The rows are grouped in 4 different ways at once. Each group adds its own fixed numbers to the row, and there is some noise. The rows also spread widely along 17 directions, which tell nothing about the answers.
(in the rows, 128 means zero)
Known rows, each followed by its group in each grouping:
[109  99 113 100 135 134 120 166 118 176 134 121 129  93 115 124 124 204
 144 141 122 122  81 106 106 140 147 115 152 136 116 122 163 136 108 148
 110 171  81 139 120]
(1) k_859 k_379 zaluf
[109 148 179 128 105 153 118 151 147 107 110  90 123 133  98 111  98 147
 105 197  92 100 106 161 136 188  90 131 189 129 154 209 138 121 124 122
  83  94  98 113 159]
(4) k_496 k_379 zaluf
[114 115 150 110 103 147 131 112 113 118 200 142 114 149  81 114  89 119
 173 154  43 128 182 162 130 124  90 141 161 111 136 143 133 128 161  54
 155 103 151 148 163]
(5) k_496 k_369 Goli
[180 157 110 164  51 129  96 175 134  58 118 102 125 179 189 160 193  78
 115 109 141 143 165 161 125 113 134 168 134 128 154 168 148 134 116 152
 140 113 141 159 123]
(3) k_434 k_369 fif
[140 146 177 139 143 211  68 126 129  98 179 172 163 146  99 125 141 111
 161 122 141 120 143 105  79 168  85  91 114 159 141 121 100 118 149  99
 142 148 172 157 148]
(4) k_529 k_142 fif
[161 174 147 125 135 130  89 187 124  73 161 115 155  97 187 166 115 125
 120 123 190 127  91 162 141 127 145 135 126  59 117 190 176 138 124 212
 109 124 136 126 143]
(5) k_529 k_142 Goli
[131  89  92 161 131 100 177  71 162 139  96 129 110 164 105 136 140  92
 139 156 109  72 169 131 130 111 126 159 124 114 152 102  97  87 139 108
 128 109 169 128 102]
(0) k_741 k_369 pog
[104 106 134  95 124 158 138 109 118 179 217 156 128  97  90 141 110 178
 140  87  93 113  93 134 143 113 124  85 170 140  95 107 161 164 118  77
 164 142 152  97 117]
(0) k_434 k_379 rif
[115 161 126 125 134 179  82 161  85 167  85 188 132 189 124 111 162 142
 103 161 149 109  87  55 108 184  70 117 132 149 113 147 131 127 142 146
 131 125  66 178 136]
(2) k_859 k_379 pog
[140 128  96 157 169 166  43 120 131  86 134 173 137  79  97 143 150 149
 133 172 185 104 167  88 108 136 139  99 127 125 110 157 135 103 148 154
 109 143 121 161 190]
(3) k_741 k_379 feg
[146 114 111 127 141 148 115  84 114 155  60 140 170 161 136 127 158 118
  52 148 169 129 155 175 123 114 159 133 126 244 151 121 142 163  91 107
  96 143 114  88 171]
(1) k_741 k_379 rif
[122 103 157 120 134  86 147 153 129 165 100  69 122 173 169  68 139 138
 186 125 125 139  94 138 102  90 134 150 107 173 133  30  86 148 100 142
 143  85 103  98 142]
(2) k_741 k_142 feg
[134 104 113 120 117 100 140 137 113 160  81  99 115 114 230 164 106 160
 100 136 141 174 160 152 142 116 185 190 109 152 154 133 120 169  84 165
 124 158 100 127  94]
(4) k_529 k_142 pog
[134 148 143 101 113 163  99 144 150  98 135 152 145 132 197 190  97 151
 125 159 179  93 187 144 169 131 147 169  95 120 141 154 125 153 147 200
 165  86 156 176 140]
(3) k_741 k_369 Goli
[140 152 144  79 137 145 135 159  91 170 117 167 152 143 187 186 102 163
 118 138 161 137 108 131 119 165 140 160 101 115 151 165 131 154 134 191
 118 186 119 174  85]
(2) k_859 k_142 pog
[133 128 106 128  94 113 164  97 135 111  93 128 122 173 125 101 119 100
 141 137  93 139 143 130  92 124 114 149 109  86 162 114  65 109 128  85
 132 141 123 128  99]
(5) k_859 k_142 feg
[111 136 106 112 128 149 124 111 142 132  36 158 105 148 158 118  75 197
  96 202 139  98 125  88 108 180 113 142 141  84 149 112  75  98 134 158
 131 137  83 167 112]
(0) k_741 k_369 rif
[104 128 132 157 135 158  79 122 141 154 102 163 100 105 181 145 124 175
 138 148 154 130 134  53 136 158 102 137 122 180 125 138  66 124 129 162
 145 126 107 138  91]
(1) k_496 k_369 pog
[148 103 133 184 164 109 102 113 149 114 132 113 131 102 152 138 148  64
 141 132 161 146 143 168 107 127 137 155 125 131 143 140 106 105 101 134
  74 150 194  70 107]
(3) k_434 k_142 Goli
[130 136 166 105 116 145 175 122 157 132  61 119 182 171 101 130 145 123
 109 150 138  80 110 135  97 171 138 136  99 185 196 148  86 120 138 144
  81 137 127 129 101]
(2) k_434 k_369 rif
[123  76 127 137 169 109 114 150 124 160 141  99 157 124 107  89 142 103
 148 128 133 132  95 170  88 128 135 133 136 130 118  83 163 124  91 116
  66 157 140  85 135]
(3) k_741 k_369 pog
[ 92 127 190  90 148 151 123 164  87 157 144 135 127 170 158 139  98 135
  89 105 105 163 180 116 191 182 134 140 113 167 114 124 173 164 124 154
 148 102 155 206 135]
(4) k_741 k_379 fif
[145 112 102 165 120 114 103 133 119 113 115 132 136 150 156 132 185  67
 158 114 148 153 181 107 110  93 143 168  70 180 146 132  97 138 114 128
 109 145 140 134 116]
(0) k_859 k_379 rif
[154 111 116  98  66 152 139 139 122 101 203 115 144 130 123 154 117 125
 153  81  70 162 152 180  89 106 147 137 138  85 161 137 160 152 124  74
 144 199 154 153 103]
(5) k_529 k_142 Goli
[140 139 103 153  64 112 139 139 105 128  93 111  53 167 158 130 140 112
  85 127  72 167 129 138 142 153 102 156 199  97 139 171 147 111 108 102
 135 123 104 157  91]
(3) k_529 k_379 zaluf
[138  75 117 134  90 148 137 126 169  85 121 100 148 150 125 165 125 117
 112 151  93 125 206 174 107 148 156 171 129 117 187 161 149 113 119 111
 100 191 176 174 104]
(5) k_496 k_142 feg
[140 145 150 112 144 131 127 159 125 142 171 141 141 139 142 155 155 143
 188  98 169  96 116  83 145 106 133 117  88 163 113  99 135 128 156 194
 171  84 148 169 133]
(1) k_859 k_369 Goli
[140 106 101 149  89 145 128 139 186  91 163  98 152 158 126 119 174  94
 156  65 131  94 104 113 101  99 127 116 100  70 120  67 132 124 117 107
 168 120 178 136  79]
(3) k_529 k_142 pog
[121 119 155 148 142 179  75 103 144 134 143 128 131 121 127 114 143 159
 101 116 142 131 113 117 137 130 110  77 165 220 106 107 129 138 111 103
 153 108 145  94 159]
(1) k_496 k_142 feg
[127 139 125 106 121 145 152 109 155 156  71 132 104 154 141 112 110 193
 130 126 157  95  55  92  99 145 118  91 146 116 137  45  78 110 112 145
 171 133 123 129  95]
(3) k_434 k_379 feg
[151 111  79 138  95 114 112 144 133 139  81  90  87 134 158 119 139 187
  88 137 126 134  89 137 114 117 140 129 196 136 127 113 161 121  92 129
 129 149  79 119 123]
(0) k_496 k_369 zaluf
[164 134 109 124  90 116 153 129 100 140 139 120 108 135 146 159 157 134
 101  72 116 161 121 145 143 102 153 122 154 172 134 137 161 140 122 127
 144 143 125 139 118]
(5) k_529 k_369 rif
[121 127 147 131  80 126 125 152 106 133 180 119  91 103 112 133 139 163
 224 127  63 156 146 104 111 115 115 138 135 169 157 166  85 137 146 112
 131 127  87 144 134]
(1) k_741 k_379 feg
[146 128 183 129 168 120 118 123 122 115 190 115 122 163 155 131 110  97
 169 130 142 117 179 166 170  96 122 137 109 127  98  74 145 139 140 152
 183  38 210 148 193]
(4) k_741 k_142 pog
[146 118 116 126 118 106 120 151 158 109 135  76 117 117 161 112 129 157
 159 120 147 125  99 139 114  93 156 131 128  93 116  76 125 128 104 157
 148 107 132 121 127]
(3) k_859 k_142 zaluf
[ 89  85 176 105 148 142 139 146 149 125 154 100 170 163 111  78  99  70
 131  89  96 149 147 145 125 171 129 130  87  94 125  73 152 132  98  96
 108 137 206 151  90]
(3) k_529 k_379 zaluf
[ 98 104 142 103 117 115 186 145 107 200 114 122 116 152  84 111 134 157
 163 109  72 135  82  89  97 165 115 126 132 157 155 122 112 118 129 118
 103 173  94 151  72]
(1) k_496 k_379 feg
[172 178 103 138 139 173  79  90 130  78 138 190 162 130 147 168 126  97
  69 151 196  89 145 163 140 113 117 120 136  84 119 190 143 135 147 131
 136 115 155 103 165]
(0) k_741 k_142 Goli
[ 87 157 166  82 146  99 180 130  92 152 153 132 115  82  63  88  78 180
 152 120  79 125  95  78 165 138 131  89 123 111 103 150 116 128 171 129
 131  66  77 144 149]
(5) k_529 k_369 zaluf
[114 114 151 109 136 137 148 114 153 141 146 131 158 124 122 140 116 139
 130 136 140  84 117 151 151 120 132 130 125 156 130 118 128 139 125 138
 133 100 158 104 127]
(5) k_859 k_369 rif
[ 96 116 141 146 116  98 161 149 143 136  78  99 123 145 122 124 136  95
 122 160  98 114 135 116 143 176 120 174 117 122 160 182 101 101 124 148
  68 109 117 133  73]
(3) k_859 k_369 pog
[ 88 125 147 127 163 103  99 146 123 146 156 136 118  86 180 109  60 146
 174 182 140 124 121 140 151 126 109 171 122  64  92 141 100 145 123 159
 126  76 105  85 142]
(4) k_496 k_369 Goli

New rows. What belongs after each?
[153 169 165  90 130 181  83 173 117  95 192 140 176 107  90 137 136 179
 161 129 156  95  80 133  99 130 126  80 136 121 121 158 157 146 164 158
 128 127 109 144 190]
(2) k_741 k_142 feg
[133 129 163 171 156 124  61 166 139  90 171 118 108 117 200 122 123  87
 181 131 157 148 158 128 147 128 110 154 113 102  98 111 120 111 125 174
 143  82 183 148 137]
(2) k_529 k_369 zaluf
[124 141 142  55 142 168 170  86 107 172 112 186 183 145  88 146 100 162
 117 143 129  99 138 127 102 149 145 123  79 163 172 142  89 158 166 109
 120 163 110 144 126]
(2) k_741 k_142 Goli
[122 109 142 157 123 108 123 133 149 132  39  73 120 186 171  63 142  99
 129 143 137 157  98 131  97 134 113 147 125 179 158  57  72 113  67 124
 103 126 118  88 116]
(5) k_859 k_379 feg
[146 143 140 103  81 156 135 160 124 138  99 110 147 199 153 119 180 131
 117  50 139 147 102  95 108 127 139 107  98 197 151  64 130 159 107 129
 169 140 125 173  97]
(3) k_529 k_379 fif
[131 132  68 123 151 123 133  77 118 148 117 157 123  72  98 154 147 185
  71 133 160  89 128  89 178  82 175  94 137 159  94 158 153 143 145 137
 150  96  83 109 169]
(5) k_859 k_142 Goli
[139 115  88 186 110  96 112 121 117 128 121 100  68 136 150 117 164 108
  95 121 103 147 130 133 162 100 115 135 191 130  97 126 161 112 100 104
 144  87 117 109 137]
(5) k_529 k_369 pog
[122 128 142 180 127 122 129 134 155 100 117 108 155 159 105 117 195  30
 114 125 129  90 131 118 145 144 102 149 104 139 138 190 126 109 140 123
  81  77 151 105 110]
(2) k_529 k_142 Goli
[113 129 153 126 111 192  79 150 161 120 157 151 156 168 168 117 115 144
 161 128 155 100  84 119  87 152  72 129 121  87 121  97  99 141 117 126
 164 133 145 119  99]
(4) k_496 k_142 feg
[125 141 134 132 168 150  63 159 138 133  95 123 144 151 165  80 142 159
  88 113 204 116  77  82 140 136 124  89 123 151  67  63 154 139 105 173
 156  77 106 127 165]
(4) k_496 k_369 zaluf
[134 114  94 122 114 100 174 153  96 193  67 122 102 125 100 152 165 191
 131 147 112 114  92  94  91 147 154 144 154 165 165 161 129 119 124 157
  86 187  46 153 109]
(4) k_434 k_379 fif
[137 151 137 147 123 105 120 153 130  83 121  80 154 130 108  79 139  87
 128 157 119 113 107 165 127 112 125 131 135 101 129 167 143 124 119 122
  83  77 102  81 166]
(0) k_529 k_369 pog
[127 145 149 110 134 191  66 159  81 140 121 149 136 169 117 101 139 157
  88 128 126 153 110 104 113 168 103  88 156 174 116 121 171 147 120 112
 125 148  95 167 166]
(0) k_741 k_379 pog
[122 122 116 188 122 123  99 160 138 138 121 137 108 107 137 162 199 114
 171 144 148 106 115  68 128 132 111 158 122 177 138 196  96 108 130 173
  91 128 104 123  98]
(2) k_859 k_379 feg
[153 157 134 104 147 167  98 138 117 113 110 176 180 173 152 127 119 103
 143 114 188 139 124 116  65 159 128 120  61  87 145  88  96 131 126 151
 130 184 163 170 109]
(3) k_434 k_379 pog
[106  97 112 119 153  75 192  94  87 193 167 135 119  98  81 119 145 115
 136  65  77 157 126 111 153  89 163 117 113 137  96 126 135 148 134  85
 127 123 129 100 101]
(2) k_434 k_142 feg
[118 126 106 135 135 144  93 118 105 148 172 177 113 107 147  99 117 152
 184 106 131 148 107  94  94 103  97 109 130 102  94  71  91 136 124  93
 176 141 115 114 130]
(5) k_529 k_369 fif
[156 177 130 130 102 121 177  94 127 136  89 149 134 120 102 146 144 135
 132 133 138  90  75 123 104 125 115 117 138 173 180 186  59 111 151 125
  99 128  96  80 104]
(0) k_529 k_369 rif
[137 124 171 116 140 143 128 107 146 117 154 123 132 138 160 167 106 113
 107  93 146 133 181 146 188 131 155 129 106 160 129 113 143 144 122 151
 158  96 217 158 132]
(4) k_741 k_379 zaluf
[132 189 168  81 155 112 148 136  81 135 106 126 127 140 104  64  78 169
 110 145 129 135  61 140 130 146 115  79 158  98 105 110 137 124 140 141
 136  73  87 118 190]
(5) k_434 k_369 zaluf
[148 131 113 156 174 108 137  73 110 154  32 147  91 142 105 119 138 141
  83 168 149 131 154  82 132 146 136 116 140 203 144 120  96  77 144 144
 109 127 114 158 156]
(5) k_496 k_369 pog
[184 164 153 137 110 164 107 148 156  96  97 106 112 159 137 172 159 150
 103 162 168  87 106 144 132 161 117 111 184 171 163 152 156  92 138 186
 128 117 154 175 155]
(2) k_859 k_379 zaluf
[161 107  87 134 144  88 182  65 117 171 151 167 127 108 119 185 133 105
 161 138 133 105 167 170 115  74 154 169 110 123 150 142  98 133 138 108
 128 162 158  94 113]
(4) k_859 k_142 fif
[157 165 146  93 140 164 161  81  96 185  86 183 161 135 101 177 129 169
 100 137 161 113 104 117  97 158 129 106 116 224 181 177  88 138 153 137
 107 184 111 128 110]
(1) k_496 k_142 pog
[119 110 138 119  92 147 123 146 177 110 116 104 153 160 170  90 123 148
 192 114 144 112 100 108  76 113 123 135  84 127 150  33  61 133 106 131
 159 130 132 128  97]
(5) k_529 k_369 rif
[140 146 164 137 162 156 125  96 170 137 177 173 143  87 108 168  94 127
 183 151 171  65  73 148 105 150  89 109 148  79 135 143  87  87 150 150
 118 156 203  92 107]
(2) k_496 k_379 feg
[152 177 208 118 119 159 113 163 164  77 183 103 160 129 156 157  95 126
 147 138 163  85  82 193 149 145 104 112 155  91 132 148 152 125 131 185
 141  79 200 112 150]
(5) k_434 k_369 pog
[129 122 126  89 103 135 132 129 147 154  84  92 124 148 190 107 109 214
 115 136 153 115  96 140 143  95 154 123 142 186 126  46 119 169  96 151
 184  77  85 112 153]
(1) k_741 k_369 zaluf
[148 109 127 163 115 136 124 123 148 125 153  88 141 135  87 106 197 111
 137 107 120  98  94 138 114  98 115  96 161 190 123 119 154 123 113  95
 126  93 135  84 153]
(1) k_529 k_142 zaluf
[138 120 130  92 168 164 128  92  98 144  87 161 161 164  89 137 119 131
  56 139 137 133 188 139 131 163 159 103 125 184 147 119 177 121 134 124
 112 164 150 189 167]
(1) k_741 k_379 feg
[147 198 165 125 141 134 103 146 118 106  91 150 138 155 169 137 116 116
 114 155 201 116 101 131 146 152 108 131 117 117 130 167 106 123 140 198
 126  80 127 130 151]
(3) k_496 k_379 feg
[ 84  75  92 129 135 119 117 130 128 152 104 120 105 137 154 109 113 128
  81 116  96 159 174 100 155 150 150 153 124  94  96  83 158 126  94 111
 136 138 139 168  83]
(3) k_859 k_369 pog
[125  97  95  87 119 127 157 108 114 172 131 125 119 151 111 114 123 183
 113  83 109 135 107 121 127  98 159  95 148 134 110  43 165 148 107  99
 175 151 120 148 136]
(5) k_741 k_379 feg
[160 119 101 129 104 112 172  85 129 150 128 146  80 157 146 161 139 131
 195  92 118 134 161  90 112  86 140 141 102 146 162  66  61 112 142 117
 188 149 169 166  84]
(0) k_434 k_379 Goli
[ 76 125 111 136 154 142 116 101 127 160  90 153 102 124 118  76 111 168
  81 138 122 123  81  59 147 155  99  93 151 105  79 103 104 117 118 111
 147  97  85 111 118]
(5) k_859 k_142 feg
[105 123 132 127 125 145 133  76 143 135 139 145 109  97  76 110  97 166
 139 175  91  98 132 122 141 133 101 108 170 152 130 142  91 111 144  79
 137  93 115  99 155]
(5) k_859 k_369 zaluf
[157 119 192 112 102 123 154 166 163 108 235  74 171 132 127 157 144  95
 212  84 125 102  90 210 128  88 128 139 121 142 149 127 152 151 115 140
 131 111 210  87 121]
(5) k_859 k_142 zaluf
[113 102 141 130  92 120 120 130 164 133  76  62 114 129 206  94 116 149
 134 105 116 182 122 136 122 109 160 149 112 191 159  63  63 164  63 117
 131 134 112  86  95]
(2) k_741 k_379 feg
[139 152 173 123 150 161 112 114 115 150 181 186 139 121 166 202 131 113
 123 122 174 109 152 152 189 129 118 136 122 182 118 182 144 160 141 160
 154  99 197 128 133]
(2) k_434 k_379 zaluf
[173 173 100 140 151  93 122 134  46 155 121 162  72 114 137 174 148 151
 105 141 152 144 113 121 157 114 134 123 178 135 105 193 172 117 149 183
 123 119  83 159 181]
(5) k_741 k_379 pog
[100 106  92 119 117 130 134 135 136 146  75 155 114 155 173 151  98 143
  90 180 125 112 157 125 133 173 121 185 138  62 138 147 124 109 117 150
 122 150 116 169  68]
(3) k_859 k_369 feg
[117  83 105 124 181 105 149  90 101 166 140 149 146  92  76 116 121 122
 147 127 111 144 153 120  99 120 159 127  95 123 129 123 116 126 132 102
  81 179 128 120 131]
(5) k_741 k_142 pog
[123 132 112 143 187 127  77 129  80 145 120 165 134  88 112 115 172 132
  94 117 162 157 146  55 152 124 152 108  94 195  86 165 136 147 141 142
 103 114  82 138 162]
(2) k_859 k_142 zaluf
[103 131 148 108 155 146 135 138 101 157 157 173 161 179 131 143 121  85
 107 126 139 103 158 136 166 150 110 142 105 101  99 139 180 146 140 147
 143  95 168 167 134]
(1) k_741 k_379 fif
[123 125 135 147 125 124 146 106 189 109 128  87 138 103  95  97 136 148
 156 121 137  72  66 112 129 104 128  83 139 127 120  87  94 108 124 126
 140  78 141  71 133]
(5) k_434 k_369 pog
[121  99 109 158 136  84 155 125  97 163 114 106 110 134  67  99 193 101
 129 108  92 137 127  95 136 105 139 125 139 202 125 141 142 116 129 102
  93 106  95 109 142]
(5) k_434 k_369 Goli
[185 119  83 133 117  86 150 111 115 133 124 135 119 159 169 164 156 104
 157 105 155 130 166 154 117  66 162 169  98 131 143  96 120 134 127 143
 158 133 151 143 131]
(4) k_741 k_369 zaluf
[123 160 152 115 154 178  72 121 108 135 172 172 125  80 156 150 106 180
 121  93 158 153 116  73 149 137 128  83 118 161  99 139 107 157 138 147
 159 132 134 132 128]
(0) k_741 k_142 pog
[128 118 117 108  86 128 142 137 129 119  89  75 145 113 118 127 143 156
  83 110 101 158 145 135 136 122 189 128 123 195 167 160 148 163 104 121
  91 147  79 130 134]
(1) k_741 k_379 Goli
[173 158 139 116 117 156 102 146 125  78 100 123 160 170 150 162 142 115
  84 144 166 123 173 156 122 150 152 139 109 130 159 162 159 130 141 173
 119 129 152 189 157]
(3) k_741 k_142 pog
[180 224 164 132 119 150 113 117  93 112 112 155 114 115 100 145 119 152
 118 163 148 129  63 149 106 165  83  84 197 153 159 225 103  96 158 145
  96 136  95 101 169]
(1) k_496 k_379 feg
[140 107 103 129  78 137 130 108 147 129  90 101  77 155 141 132 155 173
 118 104  94 145 150  95 127 111 151 115 152 191 151  72 108 126 117 107
 176 136 117 172 118]
(2) k_741 k_379 feg
[132  78 128  92 129 128 134 142 118 155 162 104 158 150 121  96 116 134
 151  98 103 152 109 190  83 106 147 132 137 134 138  54 168 151  90  87
 116 183 145 105 135]
(5) k_741 k_369 Goli
[108 160 155  93 145 172  87 124  90 167 178 195 122 121 143 124 102 180
 157 141 150 121 110  99 145 124  90 103 137 154  82 107 110 169 143 130
 189  81 106 127 167]
(3) k_859 k_379 rif
[148 130  86 168 168 118  84 131 129  94 149 153 106 155 122 128 169  97
 117 141 172  79 165  86 174 101 117 116 135  94  62 112 187  90 157 164
 173  48 165 180 178]
(0) k_859 k_369 zaluf
[137 136  88 154 118 117 101 104 122 114 131 144  92  93 205 155 114 140
  99 133 146 150 155 134 158  93 145 149 139 105 108 156 113 151 111 133
 155 109 119 103 120]
(0) k_529 k_142 rif
[100 152 169 121  97 163 108 142 164 113 107  91 105  92 154 123 117 204
 112 116 127 129  99  66 173 155 134  88 140 198 131 137  97 140 115 156
 157  75  97 139 121]
(1) k_529 k_379 zaluf
[107  98 163 135 150 100 130 158 110 171  96  72  95 121 112  75 127 146
 127 133  79 171 100 122 116 165 132 124 173 182 137 108 134 104 102 122
  72 140 102 117 127]
(2) k_434 k_369 Goli
[151 146 183  85 103 108 159 180 130 134 133  59 123 156 166 121 103 152
 161 110 108 148  88 177 126 127 147 140 144 146 158  85 134 135 114 161
 134 116 141 138 122]
(2) k_859 k_369 Goli
[121 144 153 101 168 177 114 122 128 119 102 138 179 144  53  97 134 138
  80 128 145 107 114  94 119 177 137  55 122 166 127 113 163 107 138 130
 104 138 140 165 165]
(1) k_859 k_379 feg
[ 80 114 129 138 125 125 149 101 137 139 133 140 118 131  72  96  99 116
 139 170  70  99 135 120 138 144  91 136 146  90 128 170 103 118 139  75
 110 102 117 105 119]
(0) k_496 k_379 feg
[ 57 132 171 125 136 143 123 149 122 176 145 148 109 130 136  97 112 156
 145 123  95 121  93  48 161 171  77 127 120 121  89 135  90 143 144 131
 155  72  97 138  94]
(2) k_496 k_142 fif
[167 182 143 134 151 106 148 118 128 102 123 123 151 150  94 106 119  93
 124 145 156  89  55 176 102 128 100 104 155  56 129 156 129  90 145 136
  98 107 145  76 150]
(0) k_496 k_142 feg
